The rows are grouped in 2 different ways at once. Each group adds its own fixed numbers to the row, and there is some noise. The rows also spread widely along 4 directions, which tell nothing about the answers.
In the rows, zero is written as 128.
Some rows, each with its group in each grouping after it:
[ 66  98  99  76 151 102 130 140  70  98 139 140 113 121 149  81 158 156
 111 203 104 132 140  97 100 189 123 153 125 158 122 148]	Z_300 nos
[ 80 115 111 104 123 199 109 158  91 170 148 143  61  72 145 133 143  94
 129 148 153 129  77  99 142 163 165 165 123 163 216  91]	Z_721 guvag
[135 115 138 181 113 117 153 100 115  94 135 131 125 146  65 139  47 111
 139 118 137 126  73 141 117 114 111 142 164 128 188 120]	Z_219 mak
[ 67  89 135 129 174 141 129 125  82 115 148 151 107 122 128  92 133 152
 111 175 157 124 102 107 102 164 131 122 125 128 143 132]	Z_218 veno
[ 64 109 110  82  94 108  84 145  88 126 100 146 127  69 154  93 169 143
 153 143 104 132 161 127 174 169 136 156 104 140 149 128]	Z_619 nos
[140 120 179 172 136  84 145 115 133  92 159 129 140 130  80 103 102 140
 124 117 136  95 117 163 127 117 100 122 150 106 135 123]	Z_721 veno
[ 94 105 128 119 147  68 140 110 112  82 147 127 137 138 107  87 127 169
 104 166  98 124 141 133 108 152  92 125 144 126  86 132]	Z_300 Rar
[ 45  95 132 107 125  86 121 121  86  96 131 137 117 116 113  83 104 171
 109 173 147 110 129 134 126 161 114 122 134 112  83 150]	Z_218 Rar
[130  81  84 131 207  69 150 105 121 111 129 101 140 133 159  67 207 168
  86 194  66 125 141 134  78 148  91 159 159 198 122 107]	Z_219 guvag
[109  87 133 165 164  55 138  82 102  79 123 123 132 156 118  78 147 175
 130 172  98 120 137 163  99 146 100 137 147 153  93 123]	Z_619 mak
[130 126 142 131 147  44 116  98 140 112 129 115 178  86 147  83 145 167
 139 121 115 128 176 181 148 128  72 124 135 120 106 128]	Z_218 guvag
[145 140 150 131 122  34 140 110 145  84 137 122 185 112 107  94 113 154
 135 113  90 127 176 165 141 129  71 131 139 117 113 143]	Z_300 nos
[ 65  86 109  90 152  67 126 151  88  85 132 126 110 105 151  56 164 168
 107 204 103 101 161 142 110 184 117 166 133 170  92 157]	Z_721 nos
[153 138 130 146 139 172 157 128 140 163 152 140 141 115 119 167 121  98
 146  80 127 157  91  99 137 123 134 140 126 131 228  97]	Z_300 nos
[ 59 111 117  94 131 113 129 120  57  92 164 134  67 140 110  90 123 146
  98 214 141 119  93  93  84 179 113 147 124 151 133 143]	Z_300 guvag
[158 121 119 135 180  68 141 107 158 125 127 124 191 108 146 111 172 160
 123 109  60 153 163 157 135 120  89 122 149 141 112  89]	Z_300 Rar
[115 102  88  95 183 110 129 129 123 134 124 138 148  95 162 102 194 157
 116 151  72 156 151 109 128 159 119 132 135 158 125  96]	Z_300 Rar
[ 64 129 115  77  85 151  96 143  93 131 127 164 118  75 113 133 104 123
 130 128 125 144 116 105 166 162 140 132 113 116 157 115]	Z_300 Rar
[123 134 119 127  80  83 101 113 117  96  95 138 172  75 114 110  79 131
 156  99  96 141 149 176 183 131  90 143 142 121 152 117]	Z_219 mak
[ 74 105  86  85  96 117  92 129  80 104  97 152 133  65 134  92 107 133
 146 152 104 135 135 139 164 171 114 158 131 145 148 120]	Z_219 mak

New rows. What belongs after each?
[124 129 132 149 137 164 135 141 138 175 147 145 140  94 143 153 120 104
 151  86 158 147  92 113 142 127 143 141 128 132 226 110]	Z_218 nos
[ 69  91 158 157 148  95 153 110  93  88 160 127 102 171  80  98  72 162
  97 169 162 101  84 121  84 140 114 117 153 115 103 150]	Z_218 Rar
[107 123 132 137 128 168 125 132 133 180 130 147 143  80 132 159 104 112
 144  80 154 151  90 116 161 118 148 120 132 113 198  90]	Z_218 Rar
[ 92 135 146 155  68 118 134 109  88  91 155 118  87 141  52 127  35 111
 111 150 168  97  65 121 109 130 109 146 145 116 176 146]	Z_219 guvag
[102 132 150 118 112  23 128  96  99  56 147 116 136 127  97  71 110 173
 109 173 110 107 167 158 118 152  62 131 133 118  72 157]	Z_300 guvag
[ 91  74 108 124 211  62 137 112 125 113 126 123 156 119 169  64 192 195
 106 176  96 129 161 145 103 152  97 127 151 157  71 122]	Z_218 Rar
[141  90  90 124 220  87 150  93 127 105 127 132 160 130 173  84 194 164
 124 159  64 158 158 137  97 152  96 141 144 178 114  99]	Z_300 mak
[ 84 119 125  96 113  65 114 123 106  87 128 134 148 101 113  84 115 169
 118 154  90 127 160 138 141 163  88 121 131 113  84 132]	Z_300 Rar
[117 149 151 105  90 113 103 118 112 113 135 160 161  72  96 116  98 122
 146  98 119 143 147 140 176 141  98 116 111  84 153 123]	Z_300 veno
[ 13  93  84  68  82 161  95 155  50 111 112 152  78  92 106 106  92 133
 107 189 129 123  83  82 134 188 155 148 125 140 150 134]	Z_219 Rar
[ 98 137 116 113  63 135  98 131 100 130 120 135 117  67 104 132  87 109
 137 121 133 126 107 124 165 144 115 150 129 127 198 119]	Z_219 guvag
[ 77 134 132 110  87 142 117 122  73 114 157 142  78 117  95 129  83 111
 122 158 157 127  89  94 123 163 129 140 118 126 174 130]	Z_300 guvag
[139 126 134 146 143 118 150 115 145 130 145 131 147 121 109 136 117 135
 122 100 104 145 110 123 132 114 114 120 142 123 156  99]	Z_300 Rar
[ 68 108 138 124 115 126 121 126 104 123 139 144 121 102 111 120  88 142
 127 133 152 124 101 128 143 141 127 119 129 109 133 129]	Z_218 Rar
[101 115 118 108 145 114 126 107  90 101 133 153 121 113 127 111 117 141
 135 154 111 145 125 128 121 165 111 138 133 140 137 111]	Z_300 mak
[ 67  98  77  95 126 169 118 137  72 142 137 135  71  95 134 114 141 115
 110 184 129 132  78  81 108 171 141 169 128 178 198 113]	Z_219 guvag
[ 62 101  91  78 144 164 111 138  86 141 132 157 102  90 149 119 152 136
 120 161 111 157 109  82 129 178 153 136 119 154 155 102]	Z_300 Rar
[121 140 121 110 113 130 114 130 132 146 124 146 158  77 122 138 121 120
 142  84 104 158 135 123 172 133 124 125 124 113 162  94]	Z_300 Rar
[ 81  83 125 122 178  38 133  93  95  62 125 122 147 135 141  50 132 196
 117 196 112 114 157 166  95 168  81 134 148 143  59 150]	Z_218 mak
[116 108 185 196 143 126 170 113 105  80 194 128  87 189  39 117  68 124
  98 151 177  77  55 126  83 125 123 126 159 112 150 139]	Z_721 veno
[148 104  90 146 155 141 133 115 130 137 113 134 150  98 140 131 134 119
 146 110  97 156 103 132 135 131 122 154 158 165 198  81]	Z_219 mak
[ 79  94 158 165 148 116 160  97  80  77 168 134  82 180  79 107  52 145
 115 177 184 105  57 120  73 150 119 129 154 124 135 146]	Z_218 mak
[ 80  77  97 121 202 138 132 117  87 129 131 144 111 120 170  89 159 153
 127 178 133 147 107 114  98 168 134 145 133 169 144 112]	Z_218 mak
